There are 4 nested groupings, the coarsest first. Each group lies inside one group of the grouping before and may be the whole of it. The rows also spread widely along 14 directions, which tell nothing about the answers.
Known rows, each followed by its group in each grouping:
[-31.8 -19.2  -6.6 -23.1 -21.3 -19.2   3.4  -3.4   3.4 -17.6   6.0  16.6
  -5.1 -14.8 -17.4   0.8  -8.8 -14.8   0.2 -18.0 -14.4   3.4   7.4  45.4
  31.3   3.3  -4.1 -19.1  -3.6  20.2  -0.4  10.8]
vubel fozo Koz q_810
[-17.1  -6.0  -9.3  51.8  28.4  -9.3  14.2  -7.8   6.6 -17.4  -7.5 -11.7
 -32.4 -15.6  28.1  37.1  -0.3  -3.4  10.4 -40.6 -22.1 -41.1  16.6  -0.2
  13.5  29.3   1.6  -4.0   8.6  21.3  32.0  26.5]
nuf gep manub q_996
[ -8.8  -3.4  -2.9 -30.3 -17.9  -8.8   2.0  38.5 -18.4 -10.0 -49.7   4.9
  30.2  -7.7 -21.8  26.0   1.2  54.7  -0.3 -19.8 -25.0  -5.7 -18.0   4.7
   1.0  24.4 -26.5  17.8  16.2 -25.5 -19.9 -10.0]
nuf gep manub q_809
[-16.3  19.4  -7.4  24.3 -38.2  -1.0   1.7 -20.8 -29.5 -14.6 -18.2 -39.8
  11.5   1.0 -20.1  -9.8 -20.7  20.5 -63.5  32.8 -38.3 -48.0   8.1 -10.4
 -38.5  12.1  -1.2   8.4 -23.7 -56.7   2.0  20.2]
vubel fozo fezem q_441
[ -1.0 -30.2  -6.7  21.5  10.8  -5.4  -6.6 -12.8   0.5   1.4  11.5   2.0
 -13.0   1.1  -5.0  29.4  -3.9  14.7   7.6 -29.1 -12.5   2.5  -1.9  -0.6
   0.7   7.5   7.6 -14.5  29.4  19.0  11.3   8.5]
vubel lali mape q_315
[ 17.9  19.3  23.2   7.5 -35.1   3.1 -13.3  24.1 -23.4  -1.4  13.3  28.4
  42.3   4.5  -0.7 -26.3  16.8  27.1  -3.3  13.0  -0.7   8.1   3.6 -20.4
  18.2 -16.1 -27.7 -19.9   1.6  -8.9  15.6 -17.3]
nuf nube mik q_112
[-12.4 -15.3  -3.6   0.8  17.6  -0.5 -13.9 -15.3  -3.3  -1.6  -9.7   9.2
  -5.1   0.4   5.8  25.1  -8.6  21.4  18.2 -13.2  13.2  21.4   6.7   6.7
  13.3   9.9  -0.6  -7.4 -10.6  25.9   9.1  28.5]
vubel fozo Koz q_79
[ 13.2  -5.5 -23.1 -28.2 -13.6   8.1   1.1  15.0   2.2  14.7  16.3   5.6
  -3.0  13.1 -13.2   1.1  11.1 -20.7 -33.5  10.9   2.0   2.0   3.3  10.1
   0.8  19.9  -0.8  14.6   7.7  -2.2 -13.7 -14.5]
vubel lali mape q_253
[-21.8 -10.2   5.1 -24.9   3.6 -26.6  22.1 -32.2 -13.2  -2.1  -3.1   3.2
   2.2   0.7 -28.6  27.4 -11.7  43.7  11.1   5.2 -17.8  -3.2  -5.9  -0.9
   2.2  10.9  -6.7   1.7  42.6 -37.5 -33.5  -3.4]
nuf nube mik q_922
[ -3.9  70.0  19.5 -32.1  25.5 -21.2  55.6 -29.4  11.0  18.5  25.9  -3.4
   6.8 -19.1  34.5 -37.9   1.4 -20.6  57.1 -24.0  41.8 -14.8   5.4  11.0
  33.7  -2.8  -8.2 -21.1  35.2  26.6  -0.1   1.1]
nuf Lirab Zuriv q_853
[  4.4 -10.2   1.0 -27.8  -4.8  -0.5  -1.1  -9.2 -10.1  -0.2  13.8   7.3
  11.0  13.0   4.0  -1.6  -2.5  -5.6  -9.0  -4.0  19.9   6.2   4.3  11.5
  -1.7  -0.9  -6.3  15.1  34.5   9.5 -17.1  -9.4]
vubel Nof Gokoz q_168
[  8.7 -21.7   0.4  31.2 -28.2 -14.3 -10.2  25.4   6.5 -21.6   3.7 -11.5
   3.1   3.5 -28.3  -8.3   0.8  -6.1 -30.5  -1.8 -40.1   5.9   5.5  -8.0
  -5.2 -11.4   9.8 -20.0  -7.1   0.9   4.5  -7.6]
nuf gep Nurel q_132
[ 10.9  26.9 -13.0  13.7  -6.8  -2.6  11.8  21.4 -22.2   5.4  -3.9  -8.4
  32.2  -9.5  13.3  -1.5  -4.5  27.3 -20.0 -15.4   9.4  -1.5  -3.6 -10.3
   1.3  16.4 -25.2 -15.1 -11.6  17.9   0.3  10.1]
vubel lali Sima q_483
[-11.0  -2.9   6.4 -15.0  16.2   1.7   7.5 -19.1   0.6  -6.8   3.1   6.9
 -20.9   2.1  23.1   7.3   3.0 -19.5  11.5 -10.0  11.1 -25.3  12.5  13.5
   8.6   8.7  -5.3  26.0  38.0  -3.6   2.1  -2.5]
nuf gep lud q_466
[ 11.3  11.5   2.1  -2.1  -4.8  16.2  -3.6 -16.4   0.3  14.0  13.4  -0.8
  -4.2  11.5   6.8  -1.5   7.3  -9.9   0.0   2.8  11.4 -12.3   5.8   4.8
  -7.9   5.7   6.4   7.2  22.0  -4.1  16.3  -2.5]
nuf Lirab Zuriv q_883
[  6.3 -15.1  -4.0  -0.6  -3.1  -7.3  -9.6  22.1  -9.9 -12.9  -6.0  11.3
  10.6   2.9   0.2  10.2   1.4  13.6 -10.0   2.8   6.5  22.0   7.3 -10.1
  10.1   4.7  -9.8   6.7 -12.9  12.6 -14.7  -0.5]
nuf gep lud q_447
[ -0.3 -23.4   3.2   3.7  36.9   5.8  -9.6   3.9   7.6   1.5   1.0   7.0
 -36.5  14.0  11.9   7.4  13.4 -17.7 -17.8  14.0   5.0  19.5   7.4   0.8
  19.1 -12.3 -30.6  -4.9   0.4   9.2   0.4   9.6]
vubel Nof mup q_53
[ -2.1  -2.5  24.5  -8.7 -39.5  -8.6 -23.6 -13.8  12.0  -9.1  18.8  -3.6
  14.6  12.9 -36.9 -46.8  -2.3 -10.9 -11.3  15.0 -17.9  17.7  12.9  13.1
   2.0 -34.5  16.6 -30.9  -5.3  -0.3  15.3   2.8]
vubel Nof Rofif q_916
[-28.0 -21.8  -2.4  -3.6  -0.5  -2.3 -14.5 -21.5  -7.0 -31.1 -10.9  14.3
 -19.5   1.4  24.8  25.2  -8.7 -16.2   3.3   2.5  13.4 -24.3  32.2  13.6
   7.4  29.4  11.7  50.3 -16.9  -0.6   5.9  22.8]
nuf gep Nurel q_722
[-11.7 -31.7  10.7  20.6   7.3 -28.5 -10.3  34.8 -11.9 -32.2 -15.1  32.8
  -1.0 -19.1  -0.8  19.9   1.6  28.0  24.1  -8.2 -11.8  33.6  -2.3 -22.0
  31.5 -11.2 -19.3 -13.4 -32.4  10.2  -8.0   3.9]
nuf gep manub q_809
[ -9.7  17.5   5.9  29.8  11.6 -12.9  26.9  29.0 -13.2 -12.5 -15.1 -10.1
 -11.0 -41.8  18.9 -22.2  -3.9  -8.6  12.0 -27.4  -9.6  -5.2 -31.5  -6.0
   2.1 -26.5 -30.1 -34.3 -15.5  -3.4   7.9   0.9]
vubel Nof mup q_53
[  9.4  -7.9  -2.3   1.6  -9.6   2.2  -8.1   2.8   2.4  -4.9  13.9   1.1
  -2.8   2.2   4.1  -9.3   0.3 -23.3  -5.8   0.9  14.2  10.0   7.7   7.9
  -4.1  -7.4  12.9   4.1  -5.2  16.7   1.8  -4.1]
nuf gep manub q_809
[-31.6 -16.8   2.2 -18.9  -4.0  -6.3  -8.1   1.3  14.2  -8.5 -14.8  31.7
 -21.3 -10.4 -15.0  29.0  14.1   7.5  42.8 -27.7 -31.5 -19.0   1.4  21.0
  30.9  29.9   8.0   6.3   6.0 -12.5  30.9   7.8]
vubel Nof Rofif q_916
[  1.6  16.9  -7.9   9.5   2.4   6.9  10.8  -2.6  -1.7  13.3  -6.3 -11.2
  -5.6  -9.1  -2.1   5.1   2.0   9.1   8.3 -13.7 -12.6 -16.5 -14.5  -6.6
 -13.5  12.6   7.2  -8.0   9.0 -16.6  16.6   1.2]
vubel fozo Koz q_810
[ -9.4  -8.9  -5.0  -8.1 -12.2  -5.5  15.1 -14.4  -8.1   0.7  33.0   7.7
 -15.2  -2.5  -7.1  -9.1  -2.4 -25.4 -23.0   9.1  -6.5  -7.2  -0.3  20.4
   7.1 -11.5 -12.0 -15.3  25.2  -8.0  -9.3 -10.8]
vubel fozo Koz q_810
[  6.1  63.4  -5.6 -11.8  -7.8   2.2  31.9 -40.0 -18.5  27.0  31.2  -5.4
  24.9  -4.1  13.2  -2.7  -3.3  25.4  14.4  15.3  38.9 -18.0   8.2  -8.0
  -5.6  28.8   6.4   0.2   4.3  -5.9   1.4   9.6]
nuf gep Nurel q_722
[-31.0  -7.8  18.7   0.8   0.2  -3.5  -6.4   7.1   0.4 -16.0  -0.6  37.2
 -31.8 -24.9  11.8  -7.4  11.5 -21.0  34.3  -9.3 -16.6 -14.2  -1.4  16.6
  36.7  -8.3 -18.0 -13.0 -17.5 -13.0  35.7   4.4]
vubel lali Sima q_483
[ 28.5  17.9  -7.7  11.5  15.4 -20.2  11.0  36.9   3.1  -7.1 -13.4 -17.1
  35.5  19.4  18.8  -0.3   6.8  12.6 -32.2 -13.0   7.9   9.3  29.7 -30.3
  22.3  22.3 -21.8   4.7   2.2  45.8 -22.6   8.3]
nuf Lirab Zuriv q_853
[ 14.8   0.4  24.7  -3.4  -4.6   4.1 -34.5 -19.4   1.2  -6.6  15.5   3.7
   7.4  44.3   4.3 -29.5   8.0 -12.0 -39.7  61.0  21.2  23.0  48.1 -16.3
  12.2 -18.6  -9.2  10.6 -22.0   5.0  -1.4  14.7]
nuf Lirab Zuriv q_883
[  2.6 -32.2  -6.0  26.3 -19.1  36.4 -36.4 -13.0 -24.4  12.1  19.9  21.5
  -6.6 -10.7  -0.8  21.2  -5.5  16.1  13.3 -18.4  21.6  29.7 -30.4  26.3
 -25.1 -21.7   4.4 -29.5  -7.8  17.4  40.0   8.4]
vubel Nof Rofif q_916
[  4.4 -39.0  -1.1   4.7 -21.2   8.1 -44.9   3.0   1.9 -11.7 -28.6 -13.9
   9.9  14.3 -32.4  10.6 -13.2  20.0 -16.5  -0.3  -4.2  41.9  -1.6  14.5
 -23.8 -10.6  19.0  -3.0 -28.1  15.9   2.2  18.3]
nuf Lirab Zuriv q_853
[ 15.3  -7.7   6.0   7.9 -27.4   2.6 -17.6  25.4 -10.0  -4.1   7.2  32.0
  23.9 -11.1  -3.5   6.9   7.6  22.1  41.7 -24.7   7.6  20.6 -15.4 -13.2
  -1.3   0.1  19.1  -4.4  -2.2   9.0  20.4 -16.5]
nuf gep Nurel q_132
[-13.6  18.4 -15.1   3.1 -51.7  -4.4  10.3  23.1 -16.5 -17.8  -8.6  -9.4
  15.6 -16.4 -13.2 -16.0  -1.1 -10.7 -41.5  -3.6 -32.8 -42.6   1.0  16.6
  -5.4  20.5  -8.1   3.1 -22.6 -24.2  10.0   2.0]
vubel Nof mup q_53
[-14.2 -18.1   0.0  17.8  12.3 -15.7  19.7  -8.6  -2.4  -2.6   5.0   7.9
 -23.7 -14.4 -11.9  27.6   1.4  16.5  17.7 -17.3 -30.2  -8.2 -14.0  -1.6
   8.5   1.8  -7.3 -21.4  32.4 -18.9   0.7  -6.5]
nuf nube mik q_922
[ 13.4 -20.9  21.3  28.3  22.6 -10.6  -1.6  17.5 -11.4 -10.8  23.2  37.2
 -15.3   8.9  29.6   5.6  23.7  -5.0  10.5  -5.8 -13.3 -17.3   7.4 -50.6
  21.9  -9.3 -22.8  10.7  50.4 -14.9   7.5 -26.4]
vubel lali mape q_315
[ 20.8   9.0 -17.6  -1.5 -14.2  15.7 -21.9   7.6   8.5  15.9  12.9  16.7
  16.8  20.5   1.2  12.8  17.7   4.8   1.1  -1.7   9.7   5.3  22.8  -9.7
  11.6  39.0  24.9  10.7 -15.9  24.4  28.0   8.9]
vubel fozo Koz q_810
[-15.7   5.6   1.7 -19.7 -19.9   8.4   5.4 -30.5  10.2   0.3   5.5 -10.2
 -22.4 -17.1  -8.1 -13.4 -11.1 -35.4  31.8 -13.3   6.7 -20.6 -13.0  35.2
 -27.8  -1.0  43.4  12.6   7.0 -19.2  18.1  -4.4]
nuf gep Nurel q_132
[ -3.7  -4.8 -10.4  -7.9  -9.2  -6.5   0.3   1.2  -5.2  -6.0  -7.8  -5.1
   3.2   7.9 -16.2  16.8  -0.3  15.6 -21.4  13.7 -10.6  -2.1  11.3  -2.6
  -2.2  21.4   0.1  15.4  -5.0 -11.8 -14.4   3.9]
nuf gep manub q_996

New rows, each followed by its group in each grouping:
[ -3.0  -7.8 -12.0   0.6 -32.6  17.0 -23.8   7.4  -3.7 -13.8  -8.6  -9.5
   7.2   4.7   5.9  -9.4  -3.2 -26.1 -34.4 -13.1   2.6 -16.4  13.6  32.6
 -10.3  12.2   5.5  14.8 -17.3  18.7  23.6  16.4]
vubel Nof mup q_53
[ -7.9  12.2   2.3 -37.6 -10.5 -11.9  -6.4   0.4   9.5   1.4 -17.7 -15.5
  10.5  13.7 -33.1 -23.2  -2.5   8.0 -28.6  34.3  -8.8  20.2  15.0   4.8
   9.7   3.7  -6.6  -2.1 -34.2 -10.8 -19.3  16.5]
vubel lali mape q_253
[ -9.2 -23.2  14.7  31.6   3.4 -19.8   5.2  22.0  11.4 -19.7  13.4  12.6
 -35.8  -2.5 -13.6  -9.0  21.3 -24.5 -16.5   2.0 -58.5 -15.0   2.5 -13.8
  26.9 -20.9 -22.4 -28.2  16.3 -22.6  15.1 -11.8]
vubel Nof mup q_53
[  2.9  21.1 -16.8  17.0 -12.4  22.5  -0.5   0.6 -17.8  10.3 -15.8 -19.5
   9.8 -16.1   7.6  13.7  -7.2  22.9  -5.5 -17.1  11.4 -10.1 -14.2  16.6
 -24.2  15.9  -2.5  -7.6 -20.2   6.9  23.1  17.4]
nuf gep manub q_809
[-10.7  -9.5   6.8 -20.9   8.3  -4.8  -5.4   1.8   8.5 -12.9 -15.5  12.0
 -18.5  -4.8   9.3  -3.6   3.8 -24.9  31.0  -8.6   4.2  -5.6   0.2  -1.9
   0.3   6.3  19.2  33.4  -5.3 -13.6   4.2  -3.8]
vubel Nof Gokoz q_168
[ -8.5 -13.1  17.1 -23.3   1.7  -2.4 -16.8  -9.0   4.2  -5.9  15.2  27.2
 -11.7   2.3   7.1 -17.8   4.4 -22.8  20.6   6.2  19.3  18.9  10.7  10.6
  22.9 -15.4   0.2   1.5  -5.1  11.2   6.8   2.1]
vubel lali mape q_253
[  8.6  17.7  12.2 -29.1 -28.9  10.7  -2.6  -3.8 -15.3  19.8  -1.1   2.3
  38.8  10.2 -23.6  -9.2   3.9  42.1  -2.8  -2.8  -1.5   5.0 -12.7  16.7
  -2.2  -5.2 -22.9 -19.7  44.1 -13.0   2.5 -14.4]
nuf nube mik q_112
[ -6.6   1.7  -7.2  -2.7   2.3   3.6  -1.2   7.6  29.0   8.4 -10.0  -0.3
 -24.5   2.9 -19.5   9.6  20.1  -8.1   2.8  -4.3 -33.6  -9.6   9.4  18.0
  23.6  22.9   3.9 -13.6  -7.9  -6.1  28.1   6.6]
nuf nube mik q_922
[  2.9 -28.4   7.8  12.3  11.9  10.8 -20.2  -2.6 -19.9 -14.7  -8.2   9.9
  -7.7   5.2  21.6  16.9  -4.3   8.3  -0.6  -2.3  19.3   8.3  -0.2  -9.5
 -13.7 -10.1 -10.2  22.2  13.5  -0.4  -1.9  -0.1]
nuf gep lud q_466
[  1.3 -11.8 -12.4  23.5 -18.3   3.4   2.4  10.1 -12.1  -1.6   7.7   2.9
 -22.7 -17.7 -16.4   5.9   0.4 -10.4  -9.1  14.3 -16.6   1.2 -22.5  -5.5
 -23.1  -9.1   9.8  -6.2 -21.9 -34.5   1.3 -12.7]
nuf Lirab Zuriv q_883
[-19.7 -13.2 -17.6   2.0 -14.8  -3.9   0.1  -4.2 -15.3  -2.4   5.0  15.8
  -4.8  -9.3 -15.9  29.0  -4.0  21.1 -13.2  -1.7 -19.1  -6.1   1.4  18.4
  15.5  20.8 -12.0 -14.9  -9.4  -2.3   5.9  14.3]
vubel fozo fezem q_441
[ -3.9  14.2  -0.2  14.3 -16.7  -3.3  17.5  13.4  -5.2  -5.4  -6.5 -12.7
  -0.5 -21.1  -1.3 -17.8  -2.7 -12.3   4.0 -30.2 -28.4 -31.7 -19.4   0.8
 -14.4  -5.9   3.6 -13.5  23.1 -20.7  16.3 -12.7]
vubel fozo Koz q_79
[ 21.8  -0.9 -14.3 -11.0  13.8  16.7  -5.5  22.9  -1.9  27.8  -7.6   5.4
  -8.1  10.7 -16.0  17.8  19.4  21.3  -7.1  18.6   1.9  27.5 -22.2 -19.2
 -11.0   9.6 -11.4   2.2  -5.0 -20.2  -5.6 -10.1]
vubel Nof mup q_53
[-16.0 -19.3  -2.6   3.4  16.7   0.3 -22.0 -16.3   8.9 -10.6 -15.7  -0.5
  -3.1  13.4  10.9  23.0  -6.1  10.6  -1.0 -23.4   4.0   8.1  29.4  22.9
  27.0  19.2  -5.5  -6.2  -4.9  48.8  21.3  41.6]
vubel fozo Koz q_810
[ 14.6   4.4  13.7 -24.0  31.1   5.0 -17.3  -0.9   5.6  17.6   4.2  31.6
  -0.7  28.2   9.1   9.6  25.7  22.9  23.8  24.6  25.9  32.3  15.3 -30.8
  29.1  10.4 -13.3  13.4   0.3   3.0   2.9   5.9]
vubel Nof mup q_53
[ -8.9   7.9 -17.3 -14.8 -28.1  -5.2   5.0   0.3   7.9   7.1  18.1   7.8
   3.8 -13.9 -21.7  -6.0  -2.1 -11.0   6.2 -13.6  -7.2   3.2  -1.2  31.6
  14.7  12.4  17.2 -25.1 -15.1  18.3  13.5   4.5]
vubel fozo fezem q_441
[ 28.8  12.1 -23.3   8.3  -1.4  24.0  -4.0   7.4   3.6  33.0  -7.0 -35.9
  13.7   5.4 -12.6   2.5  -3.9  16.8 -19.6 -22.4   4.9  13.9 -22.5   8.0
 -36.0   9.0   8.6 -20.5   8.7  18.4  12.8   4.2]
vubel lali Sima q_483
[ 12.1   9.4   2.8   1.5 -17.5  16.9 -24.2  36.7 -22.4   0.5 -42.0  -0.2
  43.6  -9.4   3.7  -2.9  -5.5  46.0  12.2 -33.0  10.0  21.2 -25.0  -3.7
 -14.4  -3.3 -13.9 -10.6 -12.5  13.6  17.4   5.3]
vubel fozo Koz q_79
[-11.6   6.4  -9.0 -14.1  -7.1   5.9   6.5 -12.0  12.3  11.3   6.8  -5.8
 -23.5 -12.4 -15.5 -14.2  -2.6 -26.7   6.9  -1.0  -5.5   2.2 -11.3  28.4
  -3.4  -4.7  15.1 -19.1 -10.9  -6.5  13.3   3.7]
vubel fozo Koz q_79
[ 22.5  30.7   2.5   6.1   5.8  12.5  16.7   9.8  -4.8  16.3  31.6  10.5
  -7.5  25.6  24.5 -11.4  34.4 -22.5 -46.9  32.1  -3.7 -34.7  29.1 -14.4
  28.5  11.4 -46.4   3.4  33.7 -13.5   7.5 -16.3]
nuf Lirab Zuriv q_883
[ 24.7  23.6 -20.0  -2.0  17.8  -7.1  26.6  36.6  13.8  15.8   3.0 -14.6
  10.1  11.5   7.5  -0.3  20.8  -5.7 -29.9 -19.7  -6.6  -5.2   8.2  -8.2
  23.0  25.2 -26.6 -10.2  24.4  29.3  -8.1  -4.6]
vubel Nof mup q_53
[ 13.6 -29.4  -5.3  18.2  22.7  -0.7 -19.7 -11.7  19.0   6.2  14.0  -8.3
 -17.4  23.6  -9.7  12.6   2.5  -2.5 -11.1   0.9   2.9  36.9  12.5  -6.2
   2.2  -5.1  12.7 -16.8   1.1  34.0   6.0  18.0]
vubel Nof mup q_53
[ 23.4  16.3   1.3 -14.6  41.0   0.1   4.7   5.1  14.7  19.5 -22.2 -32.4
   1.2  19.6   5.6 -13.2   0.9   4.6  -9.8   6.2  16.3  21.7  -1.2 -25.4
 -14.1  -0.2  -4.9   9.5   8.4   3.0 -20.6   4.1]
vubel lali Sima q_483
[  4.6  20.3  13.5   7.2   0.2  -6.0   3.1 -28.2 -32.8 -18.1  12.9  -7.1
  19.1   9.7  44.7 -22.8 -17.3 -11.7 -22.3  25.9  50.3 -11.2  29.2 -20.0
 -11.3  -8.8 -10.1  32.7  -4.4   4.9 -19.9  13.0]
nuf Lirab Zuriv q_883
[-20.9   3.8  -4.1  -9.7  25.8 -12.2   9.5 -11.6  -9.2  -3.4 -12.3  10.7
  -5.5 -11.3  16.1  21.5  -8.6  21.0  21.9 -10.3  14.8   4.6   4.7   2.2
  23.3  17.8 -14.4   0.8 -10.0  13.0  -4.1  23.9]
vubel fozo fezem q_441
[  4.7  -2.4  -4.1 -24.5   1.9 -22.4   8.2 -16.4  25.6  -7.6  -4.4 -32.8
   6.5  18.6 -18.4  -6.0 -11.1 -12.4  -7.1  -9.9  -2.6   1.5  22.9   4.4
  -7.6  15.7  36.6  18.5  25.3  16.2 -25.8   3.7]
nuf gep lud q_447
[-19.5 -16.4   5.1   3.5  -0.2 -30.8  10.4  -1.7  -7.0 -25.5   5.6   7.9
  -4.3 -14.5  -2.3  -1.6 -11.3  -3.0   8.8 -13.2  -7.8   5.1   1.5  -1.4
  14.4  -8.9  -3.5  -8.8   0.7   6.6 -13.3   7.3]
vubel Nof mup q_53
[ -0.1  12.0 -11.8   9.5  -5.6  13.1  11.4  -1.0 -31.7   7.4  -9.4 -11.1
   2.8 -10.2   2.0  18.5  -5.6  29.4 -19.2   7.3   3.9 -12.2 -19.1  -1.9
 -26.9   9.1 -20.5   4.0   1.9 -26.3  -6.6  -0.4]
nuf gep manub q_996
[-29.8  -3.7  -2.9  -3.9   9.0 -21.2  30.9  26.0  -5.1 -11.1 -13.6  19.3
 -31.6 -44.7 -10.8  15.0   4.0   6.0  30.7 -12.9 -26.5   0.0 -29.8  10.8
  25.9  -2.4 -25.6 -24.3 -15.7 -25.4  -7.4  -8.1]
nuf gep lud q_447
[  0.8  -2.3  10.5  14.1  -9.2  16.6  -4.2  -5.6 -20.8  -4.7   8.3  -3.0
  -8.5   0.4  16.8 -21.0  -1.7 -20.0 -24.5   3.7  -1.1 -19.8  -7.5   4.6
 -17.6 -26.0 -19.9  -3.5  25.6 -19.2  12.7  -9.7]
vubel fozo Koz q_810
[ 25.3  22.9 -21.9  22.7 -23.4  13.3  -1.1  26.0 -23.2   2.8   7.7  -3.5
  25.6   9.9  18.9  -2.6   8.5  -0.4 -48.5   8.4   1.3 -29.0  13.8 -25.8
 -11.8  29.3  -6.2  20.4  -8.5  -3.4   8.4  -4.6]
vubel fozo fezem q_441
[  7.4  16.0  -5.9   6.2  -2.4   8.9  -9.1   9.5  12.5   5.6 -11.1 -17.5
   3.4  19.4  -8.4   1.9  12.4   9.6 -34.9  16.5 -11.8  -0.1  26.1   3.2
  13.8  22.2 -12.8  -8.4 -25.6  11.3  16.6  21.8]
nuf gep Nurel q_132
[ 25.8  21.0  -1.5  -2.8 -27.4   4.0   2.0  10.3 -15.7   1.7  16.9  -1.5
  17.9  14.5  -3.4 -19.8   9.9  -4.5 -30.4  37.1   4.3 -11.8   9.4 -33.9
 -20.2   6.4   8.2  27.5  -1.7 -35.7 -13.8 -23.1]
nuf gep lud q_447
[  1.8   5.3  -4.4 -20.2  10.8 -12.2   7.0 -28.4   1.6   9.5   1.2 -28.0
   1.0  20.0 -17.5  -6.5 -12.3   9.0 -29.8  28.7   5.7   9.9  11.9 -10.6
 -13.5   6.0   4.7   9.2   3.1 -10.8 -31.1  12.8]
vubel lali mape q_315
[ -4.0  -4.3  10.9  -3.6 -21.2  10.2 -14.3  13.5 -23.8  -2.4   4.6  31.0
   1.4 -24.1   0.2 -19.3  -1.6  -0.1  27.0   1.3  14.1  25.2 -31.1   2.4
  -6.4 -33.0  -5.8 -16.7 -19.7 -16.2  12.5 -13.5]
vubel fozo Koz q_79
[  4.5  -2.0 -14.2  20.5  12.9   6.4  -0.3  38.1  24.8   9.5 -11.0  13.8
 -26.1  -9.5  -3.1  25.1  30.9  -4.8  24.8 -36.0 -37.6 -15.4  -8.3  -7.8
  20.6  31.0   6.5 -10.2  -1.7   0.9  42.8  -2.8]
vubel Nof Rofif q_916
[ 10.7  20.6 -29.4   5.5  -1.5   1.5  15.4  13.7  -3.3  20.2  -0.1  -9.9
   8.2  -3.9  -7.4  19.9   5.4  21.1 -16.2  -7.1  -8.7  -8.3  -4.2  -9.1
  -3.0  39.3  -2.3  -4.7 -10.9  -0.8   2.6   6.6]
vubel lali Sima q_483
[ -2.3 -22.6  -2.3  13.3 -19.5 -15.5 -18.4  21.1   3.2 -32.2  -6.6   9.0
  19.8  13.1   4.2  15.6   2.7   3.1 -21.0 -22.0 -15.7  -8.5  38.3   5.0
  26.4  24.9  -2.0  11.4   2.3  36.5   8.9  12.3]
nuf gep Nurel q_722
[ -4.0 -20.4 -20.7 -16.0  -5.4 -14.5  18.9   3.6  -4.9  -6.1   5.1  -0.6
 -10.7 -12.3 -13.6  19.2  -9.1  -9.7  -0.7  -9.6  -0.4   2.5 -13.6   9.8
 -14.1  10.1  15.7  17.7  15.4  -7.6 -32.4 -16.4]
nuf gep manub q_809
[-33.1 -20.7 -12.2 -19.8 -31.3 -31.1  14.5  28.7   0.1 -28.8 -18.3   9.3
 -12.8 -33.5 -43.9   6.3  -7.3  -4.1  -2.7  -2.2 -43.3   3.1 -14.4  24.8
  13.4   5.0   0.9  -7.2 -31.7 -27.2 -22.0  -7.7]
nuf gep lud q_466
[  8.3 -30.9  16.7 -10.5   5.8 -14.7 -28.7  14.1  10.9 -13.7 -12.3  14.5
  14.5  17.2 -14.2   8.5   3.3  23.8  19.8  -8.6   2.4  45.2  11.9 -10.7
  16.8  -8.3   7.4  -0.5   5.4  28.5  -7.5   0.5]
nuf gep manub q_996
[ -5.9  21.2  12.8   9.3   4.6  -3.7   3.0   4.4 -17.5 -15.2 -37.7 -13.8
  19.0  -7.3  21.7   3.9  -5.7  31.5   9.4 -17.9  -0.6 -26.9   2.9 -15.8
  -7.6  12.4 -13.5  19.5   6.1 -11.0   7.1  12.4]
nuf gep manub q_809
[ 10.8  30.1 -12.3 -13.6 -21.2 -18.6  27.0  -5.8  -9.4   2.9  17.2  -4.5
  40.3   7.4   3.3   5.1  -1.9  14.5  -8.6 -17.4   7.7 -25.1  21.2  -3.3
   9.7  38.2   5.2  12.1  35.7  17.1 -15.5  -2.4]
nuf Lirab Zuriv q_883
